All rows are made from the same 9 directions, up to rounding. Whole rows:
[[ 15  10   2  11 -43  -5 -24 -14 -12   7  -2   8   6   5   3  12]
 [ -2 -10  10  -7  10   8   4   6   6  15   1   2 -13  15  -2  -1]
 [ -7  -2   0  10   5  -5  -5  12  14 -24  -2   2  -9 -10   1   6]
 [  4   1   8   3 -29   2  16 -13  -1  19   3   0  15  10   2  -6]
 [ -5 -13   1   6   5 -10  -6  15  15 -15   1   7  -8  -9  -2   6]
 [  2  -4   8  -9 -16  11  -2   8   1   0  -7  -1  -9  17  -2  -2]
 [ 12  18  -3 -18  -1  16 -16  -8  -9   5 -15   3  -7  -6  15   1]
 [ 15  -6  12   3  -5 -15  12  10  -2  15  -7  -3   2  14 -21 -16]
 [  2   5  -6  -1  11 -18  10   8   0  -3  -9  -6   4  -9   1 -16]
 [  5  -1   2   7   3  -2  -5   0  -5  -1   3  -1   0   5 -14   3]
 [ -5   0  -7   3  -6   3   2  -7 -12  -5  10  -7  11   7  -7   3]
 [  8   3   8  -6  -1   3   5   3   4  10 -10   1  -5   2   2  -8]
 [ 19  15  18  -4  -7  14  12  -3   6   9 -18  -1  -3   1  -6 -11]]

Rows cut short, each followed by the rest of it:
[ 3 -5  9  1 -5  7 -4  4 11 -5 -1]	[ 7 -5 -3 -4  7]
[ -3   3   3  17   5 -12  -4   6  13 -12  -1]	[  4  -8 -11   3   5]
[  6 -12   7  -1  -5  -7   3  -8   6  31   7]	[13  6 -2  5  1]
[-10 -12  -7   9  23 -14  -6  21   1 -29   7]	[ -6  -7   0 -19   3]
[ 0 -8  6 -5 -2 -5 13  9 15  3 -6]	[ 5  0 -6  4 -9]
[-19 -15 -12  -3  17  12  -9 -10  -1  -2  24]	[ 5  2 -5  6 20]
[ 16  -3   5   1 -10  -7 -10   0 -20  18   1]	[ -3   0  25 -23  -2]
[ -2 -18   4  -6  24  -4   7  11  16   5   3]	[  8  -5 -10  -4  -3]
[  1  -3  -5  -4  -1   0 -20   4  -7  -6   0]	[ 3 -7  3 -1  9]
[ -3   1   6  -2 -14  18  -8   3   5 -12  -3]	[  1 -10   8   3   9]
[-5  0  9  5  3 12  3 -3  4  4  5]	[-2 -8 11 -2  6]
[11 -1 11 -6  4 13 10 -6  4 14 -2]	[ 4  3 -1 -9 -3]
[ -5   5 -11  16  10 -31  -7   0   1   0   2]	[  3   0 -15  13   0]
[  2   4 -13 -21  14   0  -4 -11 -13  24  -2]	[ 2  5 -6 19 -6]
[  4  -3  -1 -18  -8  14  -2   3  -1  -5  -7]	[ 2  1 -1  1 -2]
[ -2  -9   0  -2  13 -12   8  -6  10  27   7]	[ 11   4 -12  15  -3]
[ 4 -3 -4 -6  8 -9 -5  5 -7  9 -2]	[ 0 -3  4 -1 -5]
[  0 -20  22   8  11 -12  26  10  39  20   1]	[ 16  -5 -14   3  -8]
[ -6   1  -3  18 -12 -10 -13   0  -4 -14   7]	[-1 -2  5 -3 12]
[ 11   3   5   6  10 -16  -1   4  -2  12  -6]	[ 0 -4  1 -8 -8]
[ 16  13  -8  -3 -34 -18   3 -14 -11  17 -10]	[  4  25 -13  15 -13]
[-10 -13  -9 -20  16  15  -2   7  -2 -12   6]	[-1  0 -2 -2  3]
[ 12  19   4  10 -10   5  -6 -14  -3   0  -5]	[ 2  4 -9  1  5]
[ 15  -5   2   0  -4 -11   0   1   0   7  -3]	[  7  11 -10 -11  -5]
[ -3   0 -14  -2  -7 -19  -9   9  -6 -12  -4]	[-1  3 -7  9 -4]
[ 12  -1  10 -13   3  12  19  -1   9   9  -9]	[  3   7  -8  -6 -12]
[ 18  22  13  25   3   5 -15 -20   6   3  -1]	[ 10  -3 -18  -6  17]
[ 13   1 -11   1 -14 -29 -11   6  -8  -4  -8]	[  5  12 -14   0  -7]
[ 12 -21  10 -27   9  18   0  10   7  15  -3]	[ 11  -5   3 -12  -3]
[ -7 -19  -8  -3  15 -17   6  10   2   1   9]	[ 2  6 -5 -5 -5]
[  2  -9  -6   4  -9 -12  -6  -4  -5   5   9]	[ 6 13 -5 -3  5]
[ -1  25   6  -3 -10  29   1 -18   9  -2 -10]	[  3  -6 -11  27   7]
[-17 -16   1  13 -15 -10  -3   9  14 -10  10]	[ 5 -6  5  8 10]
[-9 -4  1  0 -8 11  6 -3  1 -4  7]	[-3  3  7  0  4]
[ 9 22  1  3 18  4 -3 -6 -9  3 -9]	[-8 -8  1 -2 -4]
[ 12   3   4   6   1 -18  -9   7   1   6  -9]	[ 4 -6 -2 -3 -4]
[-10  -2  -3  15  -1  -7  -6   0   7 -12   8]	[ 3 -2 -6  4 11]
[  5  -3   9  19   7 -13 -10   3   3   5   4]	[  4 -10   7 -12   8]
[  9  -3   9  15   8  -2   2 -12  -2  16  13]	[  4   7   2 -20   7]
[10 14  4 -4 25 11 -7 -5 -2  8 -8]	[  0 -12  -4  -1   1]
[  6  12   9   4 -12   5   4  -6  -1  10  -7]	[-3 -3 10  3 -3]
[  9   8  -6  -8  -7  -2  -3 -10 -25  20  -1]	[-8  7 17 -3 -7]
[ -3   3  -6 -11  -7  19   1 -13  -4  -3   4]	[ 1 11 -7  8  5]
[-2  9 -1  8 14 -4  1  0  4 -7 -3]	[-3 -5 -8  3 -1]
[ 4 -3 13  9 13 -1 -3 -6 22 18  2]	[ 18 -10 -16  10   9]
[ -7   2   6   1   4  23   2 -10   7  -2   8]	[ 2 -3 -1  3 12]
[ 6 -1 -1  3 13 -8 -1 -7 -1 16  4]	[ 5  4 -7 -2  0]
[ -7   1  -1 -12 -11  15   0   4 -13  -2  -2]	[-13  -7  29   0  -3]
[-15   9  -3  23 -13  -8   6 -27   1  20  18]	[ 2 10 -1 25 10]
[  3  14 -17 -15 -14   9  -8 -11 -18  -9  -6]	[ -4  14 -10  12  -1]
[-3 -9  1 -8 -1 -4 -6  7  8 11 -2]	[  9 -10   1  15   1]
[ 0 -9  4  3 -8 -2  1  2  2  3  5]	[ 2  2  7 -7  2]
[  2  -5 -14 -14  -3  11 -19  -4  -1 -18   3]	[ 12  10 -25   6  14]
[-4  4 -3 -8 -8 10  7 -8 10 -2 -3]	[  6   7 -17  20   0]
[ -5 -20   3   2  -6   0  22   2   7  -2  13]	[  0  17   0 -16  -4]
[  2 -11  -9  -7  -4 -19  -2   2  -4  12   2]	[ 6 10 -6  6 -6]
[  8   8  -4  -3   4 -10   3   9  -9  -7 -11]	[ -9   1   2  -9 -14]
[ 8 14 -3 -1 19  1 -9 -2 -7 -2 -8]	[-3 -7 -6 -3  0]
[ 2  3 -4 -9 -4 -5 -1  5 -5  1 -9]	[-3 -1  3  6 -9]
[-9 -2 -9 -1 22 -8  2  4 -3 -1  4]	[-5 -3 -1  3 -3]
[ -1   9   0  16 -12  -6  -9  -4  -7  -5   2]	[-4 -2  8 -1  6]
[ -7  -3  -2  -3 -10   2  13   1  17 -13  -2]	[  6  10 -22  14  -2]
[  9  18  -1 -21 -13  14  -3   6 -10  -8 -24]	[ -9  -7   8   7 -13]
[  5  10 -11 -13 -19  -4  -7   5  -9 -15 -16]	[-4  5 -7 11 -8]
[ 8  8  2  4 11 -3 -1 -4 -6  8 -3]	[-3 -2  1 -7 -3]
